The rows of a group lie close to one hidden flat surface of 9 dimensions, which passes through zero. Surfaces can cross.
Known rows, each followed by its group:
[ 25  35   3  14 -14 -11  18 -21 -36 -19  12  20   2 -17   3   7  34  57]
j_498
[ -5 -28 -23  13 -18 -28 -18   8  -5  11 -12  39   7  -2  12 -28 -23  11]
j_498
[-14  32 -16  -1 -30   8  27  19 -17 -16 -20  47 -47  -7  16  11   8  10]
j_394
[ 44  21  31  18   1  -3  -5 -20 -11   0  -1  26  -9 -30  -9  17   0  21]
j_740
[ 17  -5   3  -7   0 -27 -20   9  20  22   9  -9   9  29 -27 -57 -16   6]
j_740
[  3  18   2   0   2  -2   9   8  39  -1  -2 -12  -5  49   6 -23  24  -1]
j_303
[ 12  31   3   1 -12 -13  12   5   5 -18  14   1  -2  32   1 -21  25  27]
j_303
[ -9 -13  22   2   4  -9 -19 -24 -16   2   6 -47  20 -18 -33   0 -27 -27]
j_394
[  9  35 -11  -4   7 -29  14 -12   5  -3  -9   7   8   4   9  17 -35   1]
j_740
[ 12  10  -2  16 -27 -45 -14 -54 -39   0  -6   6  37 -17   8 -38   4  19]
j_303
[-44   7 -29   8  23 -12  51  22  30 -11 -15 -20  -8  21  37  28  -9   3]
j_740
[ 21 -14  34  13  -5  33 -16   4   7   0   6  -2 -24  -6 -30 -10  30  -3]
j_740
[  0 -40 -11  32   7 -27  -4  25  -9   7  -6  22   4 -19 -10   7  -5  29]
j_498
[-31   3   2 -42  13  53  16  -2 -10  10   3 -40 -21 -38 -16  24 -23 -38]
j_303
[ 46   7  25  37  66 -44  -4 -33  35  30  -9   3  49  14  18  22  15   1]
j_303
[-18 -45   9  19   4  -8  -7  41  37   3  -1 -40 -14  30 -38 -32  -7  -8]
j_394
[ -5 -19  45  59 -29   3 -40 -22  26 -43  -8 -24  -1  20  12  24   9 -33]
j_394
[  3 -21   0  13  11 -21 -13 -39 -24  27 -17  13  22 -59  -2  18 -46 -13]
j_303
[ 17  25   7  -1 -30   1 -12  -4 -54 -23  15  19  10  -2 -19  -1  29  17]
j_740
[ -1   3  21   7 -28  10 -12  -5  16   8 -15   0 -31  14 -12 -48  15 -15]
j_740
[ -4   3   9  -1 -61   9   7  31 -23 -25 -16  31 -76 -48 -33   1 -43  30]
j_394
[ 18   2  36  17 -19 -10 -32 -54  22  13 -26  -1  -1 -14   3 -27 -31 -37]
j_394
[ 22  -5  10   8  14 -53 -38 -19  -9  12   9 -24  62  44 -34 -40   4 -17]
j_394
[  9 -34 -13   4  -6   0 -14   6 -29  22  13  20   9 -30 -16 -16  13  25]
j_498
[  1 -33  -8  21  30 -30  -8  40  -8  -1   6   2  26  -1 -21  36 -18  10]
j_498
[-17  23 -14 -10  -5  -7   4 -13 -17 -28  17 -13  26   3  21  19 -19   1]
j_303
[ 31   6  19  -2  49  11   9  42  17  -3  19  -8  -6   4 -36  55  -5  10]
j_740
[ 12 -10  18   5  -6  37  -9  29  -1 -39  41  -1 -12   2   1  38   2  36]
j_394
[ -5  21 -38 -36 -23 -11   2   8 -17  -8  14  21  18  14  17 -17 -29  14]
j_303
[ 15  20   2 -15  41  -5   8 -15 -31   7  16 -23  33 -12 -29  29  14  -6]
j_303
[ 18   4  35  -1   0   9 -17 -18  20  12  -7 -16 -16 -16 -29 -15 -22 -13]
j_394
[ -2  13 -13 -48  -3 -15 -16  -3  -4   5  13 -33  31  24 -25 -43 -49 -16]
j_394
[  7   3 -32   1  25 -29  25   1 -35  39 -22  31   5 -25  -9 -15  24  27]
j_498
[-13 -31 -35  -5 -35 -10 -24  -2 -21  12  -1  38  18  -9  24 -39  -1  12]
j_740
[-17 -30   1  19 -25  15 -10  14 -18 -27   6   7 -12 -18   6  24  -4   6]
j_303
[ -2 -15  14  33  -2  -8   4  14  42 -10 -21   1 -31   5   1   8 -18  -5]
j_498
[ -5  -9   2  17  33   1  18   8  13  12 -26  17 -16 -27  13  54  -9 -20]
j_498
[ -4   3   3 -24  15  12  11  -8  20  21 -12 -17 -15 -13 -13 -23 -24 -18]
j_394
[ 49  47  18 -14  -6  -9 -18 -19  -1  24 -19  33 -12  10 -24 -28   5 -11]
j_740
[ -8 -13 -10  27 -13 -57 -13 -12 -14  -6  -8  -8  33  21 -12 -19 -14  -6]
j_303
[-23  33 -30 -28 -22 -26  16  11 -13 -13  -3 -11   2  33  -9 -35  -4  -7]
j_498
[-43  -9  -3  21 -13  -7  26 -43  22   0 -21 -43  -8  -7  41 -35  12  -2]
j_740
[  1  30  15 -21 -26  31  13 -15  38  21 -32  14 -63   1   3 -47  -5 -14]
j_498
[ 20  10  19  -9 -31  16 -19 -22  39  16 -16  26 -25   7  21 -41 -23 -11]
j_498

New rows. What belongs after each?
[-41  25 -25 -45 -17   6   8  11   8  -1  -3 -42  -4  47 -12 -46 -11 -48]
j_498
[  5 -25  14  17   3  -8 -12   1 -14  24 -20   3 -16 -30 -38 -18   9  -4]
j_303
[-32  -2   2  32 -47  -7  -4  17   7 -70   2   3 -11  16  35  55 -37  -5]
j_498
[ 12  25  -5 -14  39 -38   4 -29   8  19  -7 -15  47  15  12   1 -22 -16]
j_303
[ 24 -38  -5   0   6  17 -19  18   7  34  -1  48  -2 -25  10  -7  10  12]
j_740
[-11 -12   3  43 -16 -53 -14 -17 -29 -28  -1 -18  34   1 -12   3  -9   3]
j_303
[ -7  17   0 -16 -28   7   7  -2  -1   2 -19   5 -33 -18 -12 -18 -36  -7]
j_394
[ 23 -26  32  48  25  25  16 -13  28   4  -9  10 -30 -69  22  54  -7  32]
j_740
[  0  27  41  14  27  10  11 -39  25 -13 -11 -47  -2 -27   3  55 -31 -31]
j_740
[-19   2 -22   4 -29 -17  20  38 -19  -9 -21  32 -40  -8 -18 -15 -22  18]
j_498
[  9   2 -18  -7   0 -27  -1   8 -21  13   6   2  16  12 -23 -39   8  20]
j_498
[ 10   8  13  12   8   7   6 -10   5  -3  -7   9  -9  -4   9  22  22  -2]
j_394
[-41 -22  -3  10 -24  33   6  20  -4 -24  -4 -12 -29   1  13  17  17 -20]
j_740
[ 10  19   4  -3 -22  -4  -1  13  12 -18  -6  19 -23  15  -7   2 -27   4]
j_498
[ 13  67  -8 -19  -1 -16  25 -10  -6 -22  -4  18   5  17  25  40 -15 -11]
j_498
[  6  18  -3  -2 -14 -12  -4 -24  10  -6  -3  11  11  10  31 -12  -5  -4]
j_498
[ -9  10 -26  24  36 -47  42 -18 -12  27 -24  12  16 -16  24   1  30  27]
j_498
[ 29  50   0 -21  13  -6  17  -3 -36 -15  30  -1  23  21 -12  -3  48  37]
j_303
[-23  21   4 -51 -10  59  33   1  33  14 -15 -17 -65 -22   2 -24 -19 -21]
j_303
[  2   8   9  -9  -7   2 -19 -12  11 -15  19 -21  32  22  12   2  -9 -15]
j_498
[ 33  28  -4   9   2 -38   4  11  -6 -12  14  29   9  17  -3  -1   5  46]
j_303
[-16 -41   6  -7  17  30 -14  -1  14  30 -12 -16   0 -11  -6   8  -2 -47]
j_303
[ 45 -28   8  33 -12 -16 -25  43  16  -1  21  52  -4  24 -10 -24  26  71]
j_394
[-41 -19  17  60 -31 -30  -9 -54  33 -48 -13 -40  18   6  64  20 -13 -17]
j_303
[-14  -5 -36 -56  -3  27  15  16  22   5  32   2   7  -6  37 -11 -42  41]
j_394
[-15 -19 -28   4  10 -29 -11   3 -29   2  12  -9  49   7   7  -3   8   1]
j_498
[ -6  26 -24   4 -10 -30  13 -18 -25  -9  -2  25  24   4  32  -1   7  18]
j_498
[-28   5 -15 -12  -3  -5  16  -8 -27  -8  18 -47  22  18 -10 -37  32   8]
j_498
[-16  -5   1 -12 -21  27 -20 -14   1 -25  12  -3  18  12  39  26 -21 -33]
j_498
[  7  41  16 -19  54 -11  45  12  23  17 -25 -24 -35 -39 -35  45 -66 -10]
j_303
[ 14 -11  -2   6 -19 -13 -14   5 -24   8  -2  24   0  -6 -21 -22  13  21]
j_303
[-13  35   0   3 -30 -22  -1  -1 -51 -30 -11  -3  -3   2 -35   7  -9 -23]
j_394
[ -5 -12   3   5   3  22   1  16  31  -3  -3   3 -14   9  13   8   0 -10]
j_303
[-35  -4 -24   8 -24  -9  25 -26 -33   2  -7  -6 -10 -17  13 -48  44  30]
j_498
[ -2 -19  -8  -2  15   4  -9   7  26  12  -3   3   9  10  19   5 -11 -22]
j_303
[  5  27  -2 -18  18  15  16  -1  24   1  12 -12   1  30  10  -5  23   1]
j_303
[ 20  25 -34 -71 -18  58   8  25   1  25  17  62 -36   0  20 -38   6  30]
j_303
[  6  17  -7 -46   5   3 -33  -2  41  12 -11  22  25  43  26   6 -65 -71]
j_498
[ 11   8 -12  12  16 -17  -4  31   8 -31  23  15  30  25  31  60 -13  21]
j_303
[  1  33   7  -2 -23   4   8 -52 -29 -22  16 -17  10 -15  25 -17  36  26]
j_303
[ 18 -22  15  36   1 -11 -12   8  -9   1  -8  20 -14 -24 -18   5   8  18]
j_303
[ 53 -14  14  10  21 -14 -28 -26 -22  23  17  16  39 -27  -9  -6   7  37]
j_394
[-45  12  -8 -17  -9 -12  10  -5 -32 -19   2 -56  23  13 -25  -4  -9 -35]
j_303
[-47  23  -4  -5 -34   5  18 -31  16 -40  -4 -49  -4  18  40 -10 -17 -23]
j_303
[ 59  -2  21 -28  76  11  -5  -5  13  83  -5  20   9 -22 -42 -11  14  -4]
j_498
[ 12   1  23  -3 -31  21 -20  -4  -6 -28  26 -10  -6  -1 -11 -14   1  18]
j_498
[-17  -9  -7   7 -26   8  -5   9  14 -32  11  -5   2  26  33   5   6   0]
j_303
[-35 -14 -19  27 -15 -44  16 -27  -6 -28  12 -39  29  -8  25 -22 -17  49]
j_740
[-19  10  -5  -1 -32  -2   4 -11  -2 -12  -1 -14 -13  17  -1 -37  13   2]
j_303
[-15  17 -35 -58  21  -9   6  16 -57  14   9 -11  31 -17 -50   9 -53 -20]
j_303
[  7  13  -2 -27  16  17  18  29 -40   3   1   6 -25 -38 -53  19 -19  14]
j_303
[ 24 -10  12  -2   7  24 -14  39 -13  -5  25   1   1  10 -40   2  38  21]
j_740
[-24  18 -34  -3  -1 -37  29 -15 -51 -13   9 -14  33   7   4 -16  38  36]
j_498
[ 12  -1  10 -12   8  16 -24 -18  19  11   7   3  16   9  17  -1 -16 -27]
j_498
[ -9  18  19  17 -19  11  16 -44  -1 -27  -1 -18 -15 -23  29  12  12  15]
j_303
[  5 -16  20   3  29  41  -3  12  -3   7   9 -12 -14 -15 -12  34  31 -12]
j_303
[ -5  -3 -10 -12   5  23   6  54  37  -8   6  16 -16  37   8  11  -4  -7]
j_303
[-34   9  -3  -4 -12  22  39  -3   1  10 -30 -11 -59 -22  -3 -19  27  -4]
j_498
